The rows are grouped in 4 different ways at once. Each group adds its own fixed numbers to the row, and there is some noise. The rows also spread widely along 15 directions, which tell nothing about the answers.
(in the rows, 128 means zero)
Known rows, each followed by its group in each grouping:
[145 171 107 137 147 134  82 116  98 120  88 158 110  97 177 110 163 136
 148 163 114 118 216  95 116  77 154 142 115 153 133 125  91  94 121 126
 128 141 140 112 112 156 134 120 161 129 104]
Q680 N (3) (1)
[126 103 118 101 128 171 171 175 124  98 123 107 110 114 117 166 102 142
 174 122 135 130 116 134 108 106 135 162 100 147 141 135 112 101 160  95
  85 103 144 145 114 113 147 126 114 148 138]
Q680 R (0) (0)
[162 132 125 139 127 128 152 120 161 143 160 126  98 137 121 129 119 118
 134 127 106 147  74  93 116 154 118 153 116 141 104 176 155 108 152 108
 124 123 106 136 115  97  86 126 116 173 106]
Q170 M (0) (2)
[145 125 134 117 130 142 145 116  91 124 142 142 120 132  99 115 110 132
 141 141 121 145 117 159 163  82 177 127 124 126 136 113  94 117 132 115
 116 143 164 120 153 117 155 123 137  81 127]
Q819 N (2) (1)
[132 121 168 158  83 123 160 145 130 158 180 117 111 129 110 120  81 128
 119 113 114 154 105 111 127 149 135 124 114 117 158 139 146  90  89 138
 104 128 155 113 178  91  88 142 133  87 129]
Q819 L (2) (3)
[135 156  97 115 163 130 117  91 170 147 178 118 139 133 149 151 125 143
  76 126 169 170 118 128 132 102 144 104 122 170 161  99 125 155  88 134
  83 126 103 146 111 120 103 145 141 114 101]
Q761 L (3) (2)
[158 143  86 143 127 128 145 140 148 138 148 116  84  95 157 128 154 123
 157 135 122 123 141 100 113 128 145 125  93 129  97 144 120  80 131 114
 105 121 149 155 104  92 136 108 131 140 116]
Q528 U (1) (0)
[160 160 158 147 128 109 131 142 118 158  79 121  98 121 131  95 134 114
 115 101 128 113 154 132 160 147 120 145 163 129 142 162 125 123 146 158
 186 135 114 100 132 154 128 135 162 103 114]
Q170 U (4) (3)
[104 149 100 169 103  54 118  96 146 135 151 103 114 139 138 101 112 124
 117 124 122 126 177  97 137 132 118  91 112  79 105 111 170 132  65 148
 146 138 127 127 119 121 112 115 108 130 123]
Q528 M (1) (1)
[163 148 126 140 142 124 119 107 163 148 175 132 133 135 145 118 153 128
 130 157 131 135  90 115 128 166 124 120 112 136 100 151 122 121 127 124
 118 136 104 143 107  72 117 143 138 148 101]
Q761 R (4) (2)
[114 173 157 132  98 127 115 124 123 124  89 155 136 137 151 129 105 127
 150 128 115 122 158 123 137 105 111 180 140 124 172 134 102 100 127 138
 102 126 117 106 143 131 111 164 187 100  95]
Q170 R (1) (1)
[148 168 107 144 107 101 142 155 164 129 125  87 101 111 168 117 144 126
 139  98 155 103 161 129 169 141 131 139 123 105 143 137 114 108 121 158
 140 129 128 138 117 117 136 123 138 117  92]
Q761 R (3) (0)
[121 158 108 120 119 108 102 169 143  96 107  93 118 128 160 132 124 184
 167 131 141 123 191 102 128 141 121 148  92 117 124 129 134 134 136 113
 153 137 107 129 103 141 134 170  81 188 112]
Q170 N (0) (1)
[139 134 121 139 149 115 164 128 131 158 146  87  98 121  93 123 113 108
  98  98 163 144 123 153 170 112 160 114 131 142 153 126 118 120 111 141
 109 141 135 130 122 129 124  99 131  90 133]
Q680 R (4) (3)
[100 157 114 126 115  89  91  84 112 128 107 149 145 135 146 137 118 166
 140 133 127 149 197 124 120  68 125 112 115 125 151  77 124 145  70 139
 111 129 112 122 141 164 132 162 146  94 114]
Q819 L (2) (3)
[129 139 148 129 151 118 125 104 173 174 114  95 154 108 112 162 150  80
 112 100 142 116 118 160 137 129 120 124 125 154 110 149  79 112 121 116
 105 125  84 147 118 110 108 170 151 114 138]
Q819 M (3) (1)
[138 138 114 117 136 100 118  98  69 118 126 128 114 131  92  94 108 155
 150 150 147 143 183 148 151  58 163 115  92 116 139  97 110 126  74 102
 106 140 135 126 140 135 159  99 103  95 137]
Q680 M (4) (3)
[165 133  95 116 142  96 136 105  91 126 126 150  84 145 110 100 108 161
 135 129 122 179 149 101 119  73 128 133 123 156 137 125 169 160 121 115
 146 115  93 122 115 183 117 107 101 136 112]
Q761 L (0) (2)
[116 128 120 119  92  95 162 125 102 107 146 136 106 158 101 115  77 159
 174 134 115 160 117 105 132  82 111 159 101 103 134 122 177 138 121 112
 104 118 120 127 136 138 118 113 105 144 101]
Q680 M (3) (2)
[114 114 161 123 134 103 153 137 135 171 157 125 163 157  87 126 136 109
 153 154 125 145  79 131 100 184  88 107 133 136  95 139 146 152 152 118
 103 124 108 108 119 100 139 177 142 111 144]
Q528 N (0) (1)
[168 141 123 147 157 139 126  93 100 130 174 146 100 144  96  90 127 112
 111 167 112 155 106 138 171  95 194 117 132 137 112 134 106 103 130 108
 107 171 166 112 141  93 124  79 132 109 119]
Q528 M (2) (2)
[115 142 145 144 164 155 116 149 117 104  71 106 114 119 152 113 101 105
  59 103 142  96 194 123 145 119 129 135 176 148 187 138 133 137 117 164
 180 124 135  83 113 172 118 107 147 130 141]
Q680 L (4) (2)
[122 100 107 171 117 107 130 111 139 171 142 161 117 108 152 146 148 124
 137 121  67 134 122  87  70 152 111  80 129 125  73 117 172 130 125 155
 156 117 157 127 118 126 128 136 151 135 142]
Q761 L (2) (3)
[152 121  82  86 158 148 150  98 119  96  88 162 115 123 163 146 124 158
 146 133 130 139 114 126 109  69 120 140 128 151 125 114 148 168 162 130
 159  92 114 158  90 179 176 114 134 152 102]
Q680 L (2) (1)
[125 145 124 120 143 115 113 142  98 117  75 152 135 133 154 106 136 137
 163 148 123 118 189 121 101 120  96 140 144 130 135 117 133 151 145 144
 141 113 118  93 107 160 165 136 161 122 122]
Q761 L (1) (3)
[128 142 131 104 166 137 138  65 132 137 144 150 152 150 130 138 114 104
  80 146 152 147  95 138 117  97 114 116 158 156 161 108 142 169 110 149
 108 103 103 123 115 133 134 122 173  92 110]
Q680 U (3) (0)
[ 74 110 158 146 153 143  84 109 139 138 132 128 180 133 122 170 100 111
  91 139 107 129 145 128  86 140 112 100 139 142 120 108 124 139 101 114
 101 126 128 107 120 101 105 174 143 139 173]
Q170 L (1) (2)
[127 108 151 120 132 144 116  84 104 129 126 167 144 141  94 150 106 134
 145 152  83 149  94 126  94  96 112 140 116 148  99 140 130 137 146  90
 129 114  98 126 131 125 115 166 124 149 135]
Q819 N (4) (0)
[124 157 114 146 104  76 151 114 120 163 107 142 109 138 147  88 140 136
 114  98 124 131 152 131 171 129 120  91 167 102 147 109 150 157 103 186
 174 128 135 114 138 156 152 135 180  59 101]
Q528 R (4) (2)
[132 137 133 134 128 160 148 154 163 132 195 111 116 135 135 132 109 138
 119 140 129 155  84 111 126 166 155 129 107 139 128 140 131 113 146 117
  99 145 154 125 124  73 104 149 119 148 115]
Q819 N (1) (1)
[112 143 120 138 111 135 128 142 124  97 143 124 129 128 152 114 122 129
 172 159 121 102 153 130 149 123 145 136 106  86 125 115 102  92 118 126
  87 141 178 120 123  73 159 111 150 120 117]
Q680 R (1) (2)
[106 148  82 141 134 143 106 123 165 124 141 125 101 119 138 188 123 153
 137 114 103 162 134 108 119  86 158 137 101 156 101 121 124 116 161 100
  89 150 132 155  95 132  93 153 116 186 110]
Q528 U (1) (0)
[ 80 122 104 124 155 142 140 117 172 154 132 130 142 138 116 195 129 133
 113  95 117 160  79 144 125 117 125 112 150 169 111 109 136 170 174 139
 104 137 118 136  94 143 115 178 156 150 123]
Q819 R (4) (2)
[106  80 130 140  88 111 154 121 116 135 127 138 128 110 110 162  89 134
 159 119  84 127 123  96  69 108  94 116  95 110  95 127 168 116 102 107
 139  87 131 149 138 129 129 141 105 141 161]
Q528 U (2) (1)
[101 151 100 144 126 162 115 134 159  98 164 149 130 138 195 136 131 140
 139 163 104 119 127  98 115 151 140 124 127 109 118 115 139 116 149 155
 102 139 188 121 101  83 139 124 162 158  95]
Q680 L (1) (0)
[167 156  71 127 163 107 115  97 146 154 130 122  91 103 142 139 178 144
 148 131 134 148 150 114 123  94 151 115  87 161  82 131 111 119 131 107
 122 135  94 166  87 139 136 134 111 155 109]
Q819 U (4) (0)
[109 104 137 158 125  75  85  78 142 154 131 125 162 128  96 156 150  98
 176 144  75 107 119 138 111 132  96 106 108  98  22 135 117 133 138  98
 143 135  96 143 106 102 131 161 108 167 150]
Q761 N (3) (0)

New rows. What belongs after each?
[116 127 127 120 157 120 132 151 156 136 141  78 152 132 113 137 157 104
 149 136 150 107 126 163 146 171 132 105 124 123  93 128  96 134 148 120
 115 141 130 123 104  87 165 155 122 127 148]
Q819 N (0) (0)
[146 167 146 148 132 109 135 146 143 124 139 102 128 139 155  86 125 102
 116 146 164 107 161 118 136 170 105 141 136 115 162 143 128 111 104 153
 119 119 109  99 120  94 126 116 154 103 112]
Q761 R (1) (0)
[142 130 159 127  88 143 119  65 132 135 190 168 144 155 133 117  77 164
  90 137 101 163  67 124 142 126 140 100 124 109 147 120 143 143  69 133
 142 118 130 138 174  82  99 169 136 101  99]
Q819 L (4) (2)
[140 172 172 128 160 102  63  96 117 131  96 119 161 148 116 108 116 123
 101 150 151 128 178 148 145 124 119 133 137 136 136 134  99 149 104 109
 144 141  66 106 122 133 120 168 127 124 135]
Q170 U (1) (1)
[134 121  96 110 137 143 172 166 100 110 106 122 100 117 148  98 133 133
 133 113 141 111 156 140 146 124 146 107 151 119 156 109 127 138 128 159
 161 112 175 105 126 137 192 100 149  87 133]
Q819 R (0) (2)
[107 133 114 109 146 134 170 116 165 134  98 126 137 139 144 156 135 103
 127  95 140 114  81 163 161 124 106 134 169 130 133 128 125 163 176 168
 134 113 122 140  91 140 162 135 188 115  99]
Q680 R (4) (2)
[ 98 115 104 128 133 179 114  94 138 106 169 159 148 134 153 160 103 147
 109 155  95 126  98 119 110 118 151 102 124 114 109 102 136 133 118 128
 115 130 179 134 124  75 136 133 135 159 126]
Q170 M (4) (2)
[123 138 117 144 141 111 115 114  93 140 175 161 129 156 118 102 132 160
 133 182 114 162 136 103 105 136 142  92 123 125 110  97 159 147 114 127
 112 143 145  99 127 111 146 127 124 123 132]
Q170 R (4) (0)
[116 165 102 154 133 108 108 165 145 118  93  77 105  87 185 119 120 124
  99  98 163  91 252  99 123 123 129 121 116 124 171 120 124 102  69 154
 150 120 133 116 110 147 122 121 129 122 137]
Q761 U (1) (1)
[119 140 120 157 108  98 128 132 109 156 113 139 105 120 128 133 115 144
 134 109 103 149 171 103 107 111 123 125 126 129 138 115 144 114 109 129
 127 119 123 116 140 147 110 147 142 107 135]
Q170 R (1) (0)
[134 179 142 163  99  85 104 129 150 165  83 118 105 103 154 131 140 116
 144  97 110 115 188  99 140 118 110 162 121 131 134 157 112  85 114 140
 137 134  93 126 128 155  83 164 157 125  97]
Q170 U (3) (1)
[153 109 145 117 119 159 136 137 132 151 102 153 121 109 141 152 123 151
 145 104  87 145  93 129 100 131 124 127 129 150 105 148 119 131 166 111
 164 104 120 147 133 132 134 187 144 135 132]
Q819 L (1) (1)
[115 136 156 138  75 110 124 100 153 118 149 115 134 146 125 140  72 149
 116 113 117 129 111 123 146 128 106 134 110  91 142 136 145 130  89 126
 150 114 104 145 152 102  96 169 108 131 107]
Q528 N (4) (0)
[155 131 137 128  91 137 168 150 137 142 147 156 121 127 167 110 136 139
 174 146 101 122  82 105 108 181 103 137 122  98 113 147 139 104 148 134
 126 100 149 132 135  65 155 147 171 117 102]
Q170 R (1) (2)
[203 122 155 115 150 176 129 113  85 138 151 169 104 124 109  98 117 153
 130 164 108 164  81 125 124 110 171 135 109 167 119 162 108 106 147  89
 136 128 133 137 139 109 130 124 120 128 121]
Q680 L (4) (1)
[114 168 185 137 156 126  64 113 117 123 103 124 166 157 118 115 113 124
  89 149 136 138 177 148 138 131 125 135 155 151 160 126  98 149 115 118
 137 152  87  79 138 133 101 185 145 114 135]
Q819 N (1) (0)
[128  90 159 118 141 124 124 105  53 119 116 158 144 150  56 115  88 119
 152 167  94 148 130 134  96  85 119 127 128 140 116 125 129 134 114  74
 113 110 112  97 144 130 139 121 113 115 170]
Q528 R (0) (2)
[143 173 134 117 141 144  99 124 137 116 122 127 145 128 171 110 146 142
 126 153 150 116 167 142 139 137 144 126 123 126 149 122  84 119 109 125
 119 132 123 120 134  91 147 158 154 108 111]
Q819 M (1) (0)
[142 154 207 128  95 136 106 130 106 130 131 135 149 144 108 103  90 135
 131 153 124 135 129 137 142 133 121 160 126 124 171 151  94 106 107 108
 119 134 113  95 177  97 101 172 146  93 112]
Q528 N (3) (3)
[136 131 102 134 149 128 138 151 130 137 158 108  98 123 115 128 139 149
 156 139 129 152 119 122 134 131 158 121 101 140  98 129 132 126 161 114
 113 156 149 130  99 120 138 122 106 161 124]
Q680 N (4) (3)
[108 161 136 135  97  88  89 104 140 122 121 125 133 144 138 136  86 170
 121 123 127 157 169 103 122  99 103 134 107 122 152 117 149 143  77 110
 125 124  79 132 136 143  84 178 114 140 108]
Q528 U (1) (2)
[149 119 117 121 152 117 175  91 153 169 115 118 109 119 118 149 115  88
  92  76 137 144  86 145 139 103 119 119 150 155 133 141 138 144 133 145
 140  97  99 160 105 155 121 123 158  96 126]
Q680 L (1) (1)
[169 154 124 152  95 101 119 110 167 158 151 115 108 106 171 115 137 159
 124 122 125 123 137  87 112 175 115 111  86 106 113 152 143 101  72 131
 163 115 103 160 136  85 106 156 112 147 106]
Q170 M (4) (3)
[ 80 136 110 162 104 113 105 158 172 162  99 103 134  83 165 188 153 133
 142  77 104 105 188 117 104 133 119 110 115 125 109 118 106  99 117 138
 119 126 143 141 124 124 110 186 151 135 142]
Q761 M (3) (0)
[110 140 120 142 134 135  98 165 176 109 101  82 133 113 175 163 131 154
 106 101 137 110 170 128 132 157 125 113 133 129 127 126 125 143 140 142
 173 130 126 138 104 137 131 171 109 176 132]
Q528 L (2) (0)
[139  94 126 124 168 174 162 152 142 122 116  97 129  97 131 141 125  72
 111 111 138  85 114 154 117 144 130 122 141 133 119 148 104 108 146 120
 132 101 157 128 107  84 160 100 144 127 167]
Q761 M (1) (2)
[159 103 165 128 149 137 155 135 112 135  88 100 116 121  96 105 102  83
  90  92 131  98 109 168 165 136 126 119 168 125 125 164 120 139 144 139
 208 108 122 121 123 142 155 110 123 107 155]
Q528 L (4) (1)
[ 83  78 154 111 126 176 126  95 108 117 108 159 163 131  90 193  76 124
 132 118  79 140  83 164 110  73 130 131 136 134 118 109 107 146 152  90
 112 111 148 134 138 118 134 168 150 125 159]
Q680 N (1) (2)
[126 145 150 147 100 135 127 133 114 126  80 135 110 118 135 133 101 109
 138  97  98 107 166 139 157  94 133 164 149 109 155 141  98  86 134 135
 131 122 147 116 148 134 119 137 170  92 120]
Q170 L (1) (0)
[118 169 113 151 157 119 112 136 147 157 167 139 103 158 116 141 142 154
 134 143 113 202 114 105 134 126 157 138 129 177 114 127 141 141 190 116
  80 182 124 108 100 142  80 161 141 156  96]
Q680 N (1) (0)
[ 94 133  80 114 164 109 128 119 125 142 134 116 128 125 109 160 134 136
 125 119 146 160 155 139 127  65 148  99 119 157 125  82 124 154 120 116
  79 137 133 133 104 153 144 131 132 117 135]
Q528 U (3) (2)
[181 142 111 136 150  92 146 169 110 145 145  87  85 105 126  72 156 140
 141 140 156 142 174  97 120 145 138 117  87 139 117 149 140 106 103 103
 135 128 109 121 119 120 133 104  85 140 139]
Q819 M (3) (2)
[ 90 104 119 165  85  83 123  97 162 135 135 120 135 126 137 153 111 128
 153 112  75 105 121  93 104 146  81 107  98  77  60 139 179 128 100 129
 159 113 116 155 110 108 109 145 104 187 133]
Q680 M (4) (2)
[147 138 104 126 127 115 145 133 158 178 110 134 114  99 153 145 174 139
 161  96 121 128 119 141 143 128 130 115 122 139 102 134 103 122 154 142
 128 123 128 161 111 125 146 167 175 103 105]
Q761 L (4) (2)
[ 99 142 143 157 151  75 135 130 127 167  99  76 124 120  99 121 113  77
  79  87 162 109 197 136 145 129 112 107 154 132 161 119 139 131  81 164
 135 131 112  94 122 160 117 118 143  81 161]
Q170 U (4) (3)
[164 107 134 138 138 151 124 108  90 115  98 166 107 115 143 110 119 135
 119 143  87 117 130 100  85 125 117 124 138 137 110 151 154 132 131 125
 202  95 120 122 118 145 144 110 120 156 141]
Q680 R (4) (0)
[111 160 136 144 108 100 111  80 163 146  91 128 124 123 144 173  95 126
 103  82 122 147 153 110 125  77  96 157 127 148 170 134 126 116  85 127
 113 111  60 148 127 162  57 172 160 124 100]
Q680 R (1) (2)
[134 161 134 161 117 114 117  96 125 119 169 160 126 157 145  96 125 120
 134 179 102 131 120 103 147 136 138 139 136 102 123 127 137 105 118 145
 107 152 152  98 135  86 119 106 158 122  94]
Q170 R (2) (2)
[199 162 108 148 146  92 128  90 124 134 171 131  91 134 141  68 134 129
 114 162 147 145 142  96 138 122 149 124 104 128 121 147 144 113  88 127
 141 134 105 131 124 111 115  82 107 125  99]
Q761 M (2) (1)
[138 149  94 133 121  98 144  88 121 141 169 149  97 159 122 107 110 159
 109 122 129 171 109 128 167  96 152 103 138 117 144 100 161 168 116 157
 145 139 135 131 134 143 126 122 135  90  89]
Q761 N (4) (0)
[154 109 101 132 126 120 181 145 143 121 117  93  95  89 145 127 136  98
 167 117 136  83 125 110 116 137 108 139  91 111  94 162 135  86 127 129
 143  93 126 164  87 109 162  85 112 158 132]
Q680 R (4) (1)
[122 124 153 127 139 107 116 129  93 119 111 122 151 138 115 101 128 114
 144 155 130 100 156 150 137 136 116 108 140  97 108 118 125 150 122 130
 157 123 134 105 124 120 182 125 129 112 148]
Q680 U (3) (0)
[ 92 145 131 136  78  89 136 112 149 141 107 138 138 141 163 133 110 141
 130  98 113 120 150 109 131 137  90 115 143  96 157 110 156 152  93 177
 162 111 122 123 138 151 126 173 170  91 100]
Q680 N (0) (1)
[145 110 132 136 148 154 167 143  88 143 153 161 108 135 115  88 115 100
 119 143 106 140 100 133 124 133 154 106 164 132 126 125 141 133 156 149
 131 126 191  90 129 112 160  90 168  80 139]
Q761 L (1) (1)
[141 160  73 117 152 135 118  83 172 141 138 144 137 117 204 139 175 133
  96 124 147 116 122 144 142 131 140  83 155 128 127  95 110 167 126 178
 163 120 138 151 102 118 173 143 182  98  89]
Q761 N (3) (0)
[123  98 117 122 127 103 123 112  75 111  85 163 128 138 109 115 118 146
 184 145  75 122 144 128 103 108 103 118 127  91  64 117 157 162 154 100
 179 109 128 119 118 143 182 128 111 155 154]
Q170 M (1) (2)
[ 98 110 115 131 112 117 149 117 112 124 131 125 133 126 140 127  94 146
 107 111 133 121 146 129 118 125 121  81 135  97 154  87 160 158  74 167
 157 104 157 122 135 130 166 121 137  96 141]
Q680 R (4) (3)
[139 143 115 167  99  99 140  94 173 141 175  97 100 135 141 124  92 113
  72  83 130 130 112 129 175 140 145 102 140  89 143 129 144 127  82 163
 159 129 133 146 136  96  96 114 124 104 108]
Q761 R (1) (0)
[130 131 161 146 100 123 101 125 118 108 118 117 133 132 130 114  90 137
 123 126 105 106 153 137 150 144 130 127 130  80 127 133 119 123 110 118
 184 127 135 119 151  99 133 154 110 126 139]
Q170 N (1) (0)
[109 133 133 126 115  97 127 109 133 157 144 154 146 157 110 137 133 160
 161 139 101 156  90 134 136 139 110 115 128 118  93 115 145 164 156 125
 123 142 116 127 125 119 138 189 144 128 109]
Q170 N (4) (2)
[ 85 147 151 144 144  91 112 112 108 134 112 101 145 148  84 126 100  88
  98 124 143 128 178 146 155  91 122 129 155 131 157 112 122 142 106 135
 111 142 111  85 131 158 111 129 141  91 142]
Q528 N (3) (0)
[124 131 149 147 158 136 145 135 130 162 176 138 129 138 106 123 131 102
 127 169 120 152  96  94  89 154 124 128 117 168 112 149 149 108 144 124
  69 140 134 105 107  99 104 127 149 137 131]
Q680 U (4) (1)
[114 153 166 136 123 143 121 167 121 116 114  82 128 120 134 119  92 121
  99 110 163 108 188 156 167 127 153 135 136 113 190 124  91 100  92 134
 117 134 156 107 151 107 130 138 143  80 141]
Q680 U (1) (0)
[107 174 116 183 124  68 100 122 149 163 158 106 120 140 135 109 162 115
 129 134 124 132 170 117 167 145 148  98 132 107 105 114 122 115 108 155
 108 177 142 107 115 116 115 130 148 114 111]
Q680 R (3) (0)
[140 104 173 155 124 149  87  67 116 126 154 171 144 156  93 143  81 132
 104 156  58 157  63 119 113 124 137 120 140 136  82 150 137 138 142  94
 167 140 114 124 142 108  90 154 105 175 135]
Q528 R (2) (1)
[158 127 143 133 120 109 144 112 134 173 148 155 127 144 124 120 136 145
 129 134 106 164  82 103 100 170 102 113 138 143 115 143 157 146 126 126
 144 108  96 125 135 114 117 169 145 118 121]
Q170 R (0) (2)
[106 106  50 121 158 141 154 131 129 111  95 136  92 106 154 167 121 144
 122  91 120 131 149 108  99  75 126 117 137 155 125 102 165 159 150 147
 154 101 139 141  80 184 150 102 127 166 132]
Q761 R (4) (2)
[140  92 133  98 168 186 114 116 102  99 135 119 148 107 101 163  95 120
 122 147 135 124 126 159 103  72 153 132 103 156 129 119  85 117 117  75
  97 102 134 144 124  99 149 117  97 138 167]
Q761 L (3) (0)
[103 132 107 122 153 149 150 174 115 129 122 138 121 118 138 135 134 132
 155 146 134 131 158 103  87 120 120 137 119 160 134 117 143 127 156 138
  88 123 156 103  98 140 150 127 152 135 130]
Q761 U (4) (1)
[117 129  84 129 116 133 105 110  98  77 127 125  98 121 139 122  83 187
 122 121 118 133 185 121 154  57 177 112  96  98 136  96 138 133  79 113
 160 140 163 143 133 139 139 103  77 155 125]
Q680 M (4) (2)
[118 130 171 160 125 120  87 151 121 139 124 116 150 123 120 121 142 126
 165 157  95 113 154 133 124 165 130 123 110 113  83 145  89  96 132  92
 115 154 137 110 126  77 132 166 130 146 156]
Q680 R (1) (2)
[139 120 119 111 164 137 134  63  87 139 104 179 130 133  96 135 120 105
 136 153 108 138 118 131  99  61 122 140 131 159 112 128 125 131 133 107
 109 110 105 127 115 146 140 111 151 114 133]
Q170 M (4) (1)
[103 161 154 134 131 119 118 140 147 108 109  92 150 149 140 122 117  99
 118 126 156  93 162 151 167 151 115 140 158 108 163 133 106 127 119 154
 123 136 121  98 117 113 136 136 155 109 116]
Q680 R (0) (0)
[100 135 105 165 152  98  95 109 165 147 105 101 128 109 157 148 155 102
 108 109 114 103 173 120 120 149 122  90 141 120  86 120 132 141 125 152
 168 145 129 122  84 138 129 137 143 154 143]
Q680 N (1) (3)
[114 133  73 115 148 151 141 108 163 148 134 139 127 103 186 168 139 150
  96 101 138 149 135 117  88 117 133  81 133 156 147  84 140 156 106 163
 122 101 145 149 106 138 142 153 170 108 121]
Q819 L (1) (3)
[130  88 123  97 147 117 144  69  83 124 154 171 160 162  72 131 106 125
 179 184 103 152  65 148  96  95 112 114 110 115  67 104 141 161 144  85
  99 105 113 139 112 100 184 123 117 128 149]
Q170 R (1) (1)
[119 136 187 150 140 113  99  90  94 130  76 124 155 126  94 124 102  61
  98 131 122  91 186 157 143  88 118 139 158 128 153 137  87 101  88 125
 131 121 112  93 154 136 121 123 161  69 160]
Q528 U (2) (0)
[119 132  95 105 148 116 158 175 125 127  86 114 105 128 129 143 135 155
 170 110 141 149 146 119 106 124 106 143 133 160 134 122 156 160 179 135
 131 115 108 118  86 182 155 140 130 155 124]
Q680 R (0) (3)
[137 145 125 109 121 135 114  89 124 126 105 163 123 131 132 158 103 162
 151 130 110 168 122 119 106  68 120 163 108 158 145 126 122 133 138 101
 108 119  92 142 126 152 102 165 148 139  97]
Q680 N (1) (3)
[178 145 123 144 130  70 138 124 130 159 114 135 104 128 135  88 158 125
 172 142 118 136 133  98 106 157  88 136 115 128  82 161 154 130 144 124
 159 114  69 131  97 136 135 132 128 142 111]
Q761 R (1) (1)
[ 90 123 102 143 194 144 127 110 146 137 127 121 146 128 136 152 147  84
  74 128 135 115 139 131 103 136 125  86 168 164 120 106 138 158 135 164
 129 127 135 103  81 137 143 118 157 132 155]
Q819 R (4) (0)
[136 106 161 152 159 132 127 161 127 127 119  79 125 106  97 130 105  72
 117 130 128  99 149 107  92 144 104 151 115 153 108 175 137  98 133 103
 137 114 104 107 100 121 101 107  90 178 171]
Q761 U (3) (1)
